All rows are made from the same 7 directions, up to rounding. Whole rows:
[[ -1.4  -2.5  -6.3  -2.9   2.2   9.0  28.0   4.0  18.0  26.0  30.1  32.0
    5.9]
 [ -7.0  17.2  -2.7  -9.1  -7.4 -17.2   7.4  24.4 -31.8  37.5  -5.4   4.2
   -1.6]
 [ -7.5   4.7  -4.7  -3.9  -6.5  -9.7 -22.7  -7.1 -35.7 -43.7 -25.0 -25.7
  -15.3]
 [ 57.9   2.0 -15.1  -4.5 -18.3  -0.8 -18.2 -12.9  -9.4   0.1  -2.8  16.0
  -20.6]
 [-12.6  11.4 -13.3 -18.7  -5.9  19.0   4.9   8.9 -47.5  16.7   5.6  24.8
  -27.3]
 [ -3.5  -0.7 -13.5 -13.6   0.4  14.5   6.5 -12.7 -11.3 -34.7  12.5  20.3
  -21.8]
 [ 21.9   8.6 -12.7   2.6  -5.6 -24.3  19.1  -8.2 -22.9 -19.8   2.0  24.1
  -19.0]
 [ 35.0  -3.3  18.2  42.4   7.2 -24.8   0.6 -15.5  -1.8  -0.5 -28.1  -7.2
   -1.8]
 [-13.1  13.3  11.1  -9.1   7.5 -34.5   0.0  14.0   2.6 -22.9 -18.4 -23.3
    7.8]
 [ 19.4   1.6 -10.1 -25.5  -4.6  36.7  -2.8   4.9   7.8  34.3  23.3  35.3
  -15.0]
 [  3.8  25.3  10.3 -31.7   5.9 -26.0  -2.5  29.2   1.5   8.7 -13.8  -3.5
   -3.2]]

Rows cut short, each followed by the rest of it:
[ 21.1  16.5  15.5  -0.9  -2.6 -29.7 -14.0  23.9  -3.4  39.0 -26.9]	[-18.4   8.8]
[-22.7   2.8   4.4 -33.2   0.4  12.6 -22.5  20.6  28.3   6.3   3.3]	[-24.8  18.4]
[-22.5   8.1 -26.6 -25.7 -28.2  -5.1 -13.3  18.3 -36.5  12.3   7.1]	[-14.3   5.7]
[ 2.1  4.5  9.6  7.0  1.7 -8.4 10.2 18.0  9.0 50.8  1.5]	[ 3.3 16.0]
[  1.7  19.1   6.4 -15.1  -7.6 -29.1  -5.5  35.2  -3.5  47.8 -11.7]	[-15.1  17.1]
[ 38.8   8.1   7.9  -7.0  -0.5  12.0 -26.9  -0.4 -12.5  14.6 -21.8]	[  4.4 -24.4]
[ 24.1   3.9 -13.8 -23.1  -6.7  -7.4  -9.2 -10.4   8.3 -45.9   4.3]	[  6.3 -14.6]
[-22.4   8.4  -1.1  -5.1   8.0  10.3  28.6  11.8 -22.9  26.2  13.3]	[ 30.8 -12.1]
[-6.6 -5.0 -5.9 -7.1 -0.1  4.6 12.8  1.8 25.7  3.9 22.8]	[ 9.9 13.0]
[ -1.2  -1.8   0.3   6.9 -10.7  11.9  -9.6  13.5  -9.7  58.1  -0.1]	[-5.7 12.4]
[  7.4   7.5  23.3  -4.7  23.7  20.2  -2.4   2.5   2.3   7.5 -15.0]	[ 14.4 -22.7]
[ 24.1  -3.2  14.8  23.5  14.0 -25.4  27.5  -4.8  41.6   6.1   5.4]	[13.5 15.5]
[ 11.5  21.4   8.6 -15.3  10.3 -18.2   7.8  11.7 -18.4  -5.2 -15.4]	[ 14.9 -23.3]
[-21.3   8.1   6.1  -9.4  11.5   4.6  25.8  18.7   3.6  31.5  14.3]	[21.3  2.8]
[-14.2 -23.5  -0.1  25.1 -11.5  41.4 -26.0  -7.0  -2.0  43.7   1.3]	[-23.2  19.5]
[-39.8   6.7  20.2  10.5  19.2  -0.2   7.8   9.4 -26.3   0.5 -21.1]	[-12.2  -5.3]
[ -7.9   1.9  33.4  24.1  23.3  -4.8  13.1  14.1  18.2  44.4 -14.7]	[-4.7 15.4]
[ 29.5   0.2 -23.8 -23.4 -22.9  -4.5 -22.8  -7.7   3.4 -26.8   7.1]	[-3.3 -5.3]
[  6.1  -3.7  13.8  29.9  -3.8 -16.0  -9.5   6.4  -0.8  37.8 -19.8]	[-26.3  22.0]
[  2.0  16.1   7.8 -18.9   4.0   0.2  -0.5  22.9  -7.7  34.7  -5.4]	[ 9.1 -6.7]
[-52.8   3.2  11.5   4.3  12.1  -2.5  12.3  14.6 -14.7   4.9  -6.1]	[-16.4  11.0]
[ 35.5  -2.4   3.3 -13.1  -0.7  11.9 -34.1 -12.7  19.9 -27.5 -13.0]	[ -9.8 -12.5]
[ 13.4  -7.9  -3.5   8.1  -7.5 -18.6  -7.2  -8.9  24.4 -20.5   0.1]	[-18.4  18.0]
[ -5.3 -15.8 -15.5  10.4  -1.6  27.4  15.4 -23.5  -3.5 -16.6  24.8]	[ 25.7 -10.4]
[-33.8  -8.5  -1.8  15.0   4.4  -2.2  10.9 -10.6 -10.7 -31.2   0.9]	[-11.7   5.0]
[-15.4   9.8  -0.9 -24.6  -8.1  -8.7  -9.3  28.7   9.1  30.4   3.0]	[-17.2  20.8]
[ 23.2   2.7 -20.9   0.3 -10.9 -20.2  19.8 -13.1 -11.9 -25.3  14.0]	[ 26.3 -13.4]
[ 32.4  -2.0 -13.4 -25.8  -8.0  17.1 -21.3 -13.3  16.3 -30.1   8.6]	[ 10.4 -17.0]
[  3.7 -21.7 -12.9  17.1 -10.2   3.1  11.2 -14.3  39.1   2.7  30.1]	[ 1.6 29.4]
[ -4.5  18.2  12.5 -13.0  16.0  -7.2  15.9  15.7 -12.3   9.1  -7.7]	[ 18.5 -17.0]
[ 24.3   6.2  15.0 -18.5  17.6   3.6  -7.8  -2.8  32.7 -25.6  -7.2]	[  7.7 -13.8]
[-60.1   7.4  21.9 -13.8  25.4  -6.5  17.0  24.3  21.3  -5.8  -0.6]	[-18.3  20.5]
[  1.9 -12.1 -35.7   2.9 -32.2  -5.6   3.7  -8.9  -7.3   0.6  28.6]	[ 1.7 16.3]
[ 25.4  18.7  15.7  -8.1  17.6 -14.0  28.1  16.8  12.2  33.3   2.0]	[ 38.6 -12.4]
[  3.3   3.5 -15.5 -44.3 -15.5   8.7 -25.5  12.7  24.4  -5.6  14.6]	[-10.9   9.1]
